The groups are shells around one centre, one inside the other: the same stretched ball of 7 dimensions in 9 sizes.
In the rows, zero is written as 128.
Some rows, each with its group after it:
[110 100  96  94 116 123 126 182 133 151 149] | G
[104 128 124 105 132 137 146 153 126 123 115] | R
[129 134 159 145 156 151 142  79 130  85 148] | C
[186 167  85 173 113 154 165 137 105  98 113] | A
[130  98 108 108 121 155 165 180 170 166 163] | T
[122 155 136 135 133 131 115 101 127  83 145] | E
[170  90  70 135 130 175 153 162 151 104 166] | Q
[ 67 104 124  75 132  85  76 140  96 116 131] | Q
[100 119 109 103 121 107 136 173  87 153 109] | T
[152 151  95 124  91 129 158 170 145 155 103] | C
[108 114 169 120 125  86 150 116  92 203 121] | D
[123  60  93  89 129 129 146 176 122 161 122] | D
[111 104 151 114 132  87 112  96  92 147 124] | T
[168  70 108 140 142 181 184 151 167 152 186] | Q
[127 157 114 132 111 100 147 147  64 145  75] | C
[124 109 128 138 139 150 165 158 127 160 186] | T
[146 120 127 148 109 104 176 158  84 220 133] | D
[146 136 107 124  95  84 110 123 102 144 104] | E
[125  71 112  95 145 147 119 121 158  93 145] | E
[107 123 153 139 133  77 138 122  36 183 122] | C
[135 111 116 136 136 167 164 160 154 140 189] | E
[166 123  86 143 125 173 170 162 147 113 145] | T
[ 78  94 146 103 166 150 129 138 130 108 184] | A
[143 124  85 100  95 110 132 159 126 136  72] | Q
[108 101 121  89 129 120  97 120 153 100 141] | G
[173 153 134 165 109 122 186 118 100 172  94] | A
[133  79 106 124 155 164 144 141 129 102 170] | S
[113 137 161 138 131 102 145 113  87 165 135] | S
[122  91 145 132 158 168 155 126 157 129 207] | D
[105 102  95  91 122 104  92 149 106 109 126] | G
[121 113  94 121 144 161 136 161 124  88 157] | T
[136 139 142 161 141 138 171 127  85 145 146] | G
[128 102  85 114 104  87 115 172  79 171 136] | C
[150 158  86 144  98 107 134 157  80 135 108] | G
[134 121 141 108  94  92 168 145 129 222  83] | A
[ 97  96 160 118 156 114 147 116  82 152 129] | R
[182 125  96 170 148 190 155 111 142  57 170] | A
[143 131 125 161 150 175 170 136 127 110 183] | E
[118 128  93 111 105  74  95 147  60 133 100] | T
[125 126 124 131 118  73 103 108  53 139 110] | D
[175 105  92 131 112 158 164 150 169 141 141] | D
[128 100 130 128 127  83 136 120  50 171 100] | R
[131 123 109 121 136 163 127 133 167  80 166] | S
[138 102 133 111 122 143 131 114 194 131 168] | C
[115 116 118  89 113 138 150 164 173 150 118] | R
[112 121 144 130 155 178 149 129 171 100 201] | Q
[134 156 116 139 100  75 112 126  66 150 112] | S
[134  78 128 123 140 152 159 144 152 160 183] | S
[141  67 108 123 133 117 147 147  90 171 140] | R
[114  71  94  64 101 117 143 197 167 193 118] | A
[109 137 152 122 106  89 155 153 103 218 133] | R
[142  71 131 139 153 161 174 139 135 162 191] | R
[140  71 116 109 132 159 177 163 170 172 154] | E
[148  87 130 135 143 143 162 118 120 142 140] | S
[172 166 103 182 129 165 147 120 121  79 175] | C
[122 144 126 136 103  72 116 135  66 176 132] | E
[121  83 156 112 151 150 171 119 151 153 138] | D
[113 100 104  95 130 132 135 158 125 122 112] | S
[143 148 104 146  86  63 122 152  53 195 124] | A
[157 141 102 161 153 196 151 123 146  44 175] | Q
[132 152 155 171 157 161 170 108 102 111 168] | Q
[123 155 134 126 102 106 151 150 120 178 119] | G
[146 147 119 149 108  87 119 113  72 142 121] | G

New rows. What belongs after each?
[ 92  73 112  67 123 101  99 153 138 144 134] | G
[159 168 140 184 128 141 172 113  97 139 153] | T
[151 118 123 148 115 120 179 154  98 201 134] | G
[121 162 132 142 109  67 127 123  31 160  82] | D
[114 146 118 107 117 109 108 124 118  98 100] | E
[148 132 140 152 111  87 169 127  58 206  98] | R
[130  98 146 126 151 177 161 120 188 122 190] | T
[105 136 139 116 138 126 122 116 117 100 127] | S
[106 124 126  91 116  90  78 103 128  99 113] | Q
[105 126 129  92 118 103  83 107 150  98 135] | Q
[114 109 138 110 113  83 112 124 110 173 141] | G
[117  95  93  73 111 124  93 146 179 101 132] | Q
[ 85 123 144  72 107  66  94 119 115 149  77] | A
[123 193 130 161 120 100 116 111  56 100 121] | Q
[112 108 121 100 103  76  90 133 119 164 148] | A
[109 112 155 125 164 161 157 110 132 102 146] | C
[167 125  82 156 125 162 166 166 115 123 156] | D
[ 77 109 123  74 126 119  95 155 159 118 161] | A
[ 90 122 154 114 147  99  91  90  91  98 143] | Q
[136 169  88 130  99 120 129 164 108 115 109] | R
[126 121 115 122 120 114 102 124 129 117 166] | T
[114 148 121 124 108  71 125 138  44 159  75] | T
[125  82  79  97 111 103 106 172 111 149 146] | Q
[130  67  99 109 133 133 132 157 128 147 166] | E
[100 123 129 110 137 119 135 142  95 126 114] | G
[110 114 105  76  97  95 115 159 140 153  88] | T
[108 117 129 117 130 134 149 161 130 157 163] | S
[161 129 110 169 142 159 170 133  96 116 154] | G
[148 160 125 165 146 171 148 108 129  67 163] | D
[149 128 104 148 110 107 171 168  60 190 108] | R
[154 159  98 142  81  89 150 164  86 188  97] | T
[ 94  71  86  71 136 144 120 189 148 117 149] | A
[ 98 136 132 119 149 138 113 119 117  74 149] | D
[171 142 120 177 124 119 160 111  65 142 123] | D
[166  70  92 130 124 147 162 159 137 165 162] | Q
[125 160 132 150 126 109 106 105  92 103 161] | R
[117 153 129 107 101 113 126 140 156 141 125] | D
[160 102 110 162 166 191 172 124 118  81 168] | Q
[113 137 117 115 116  97  89 123 108 110 142] | E
[132 114  82 113  90  76 122 181  73 190 112] | C
[133 146  88 140 107 105 130 171  67 146 132] | D
[154 185 140 162 101 118 157 117 121 151 123] | R
[119 125 112 111 122 133 157 166 120 144 109] | T
[128  95  91 109 106 120 143 193 131 188 163] | Q
[167 113  93 141 103 127 176 171 111 189 122] | D
[146  86 143 144 165 178 152  95 162  97 200] | Q
[ 99  79 160 100 140 122 155 139 140 192 158] | T
[107 113  86  86  91  75 107 187  94 175 104] | R
[136 158 144 180 144 131 166 118  55 135 150] | Q
[ 92 123 154 111 137  93 106 102  92 126 130] | E
[109  94 120 102 165 176 130 124 158  55 150] | Q
[ 71 115 141  83 127  92  90 136 121 136 149] | C
[150  85  97 116 123 158 158 165 170 151 166] | G
[124 154 155 133  95  65 129 115  92 201 117] | C
[115 124  97 109 102  94 114 174 100 163 139] | E
[151 131 106 121 118 170 157 146 193 109 143] | R
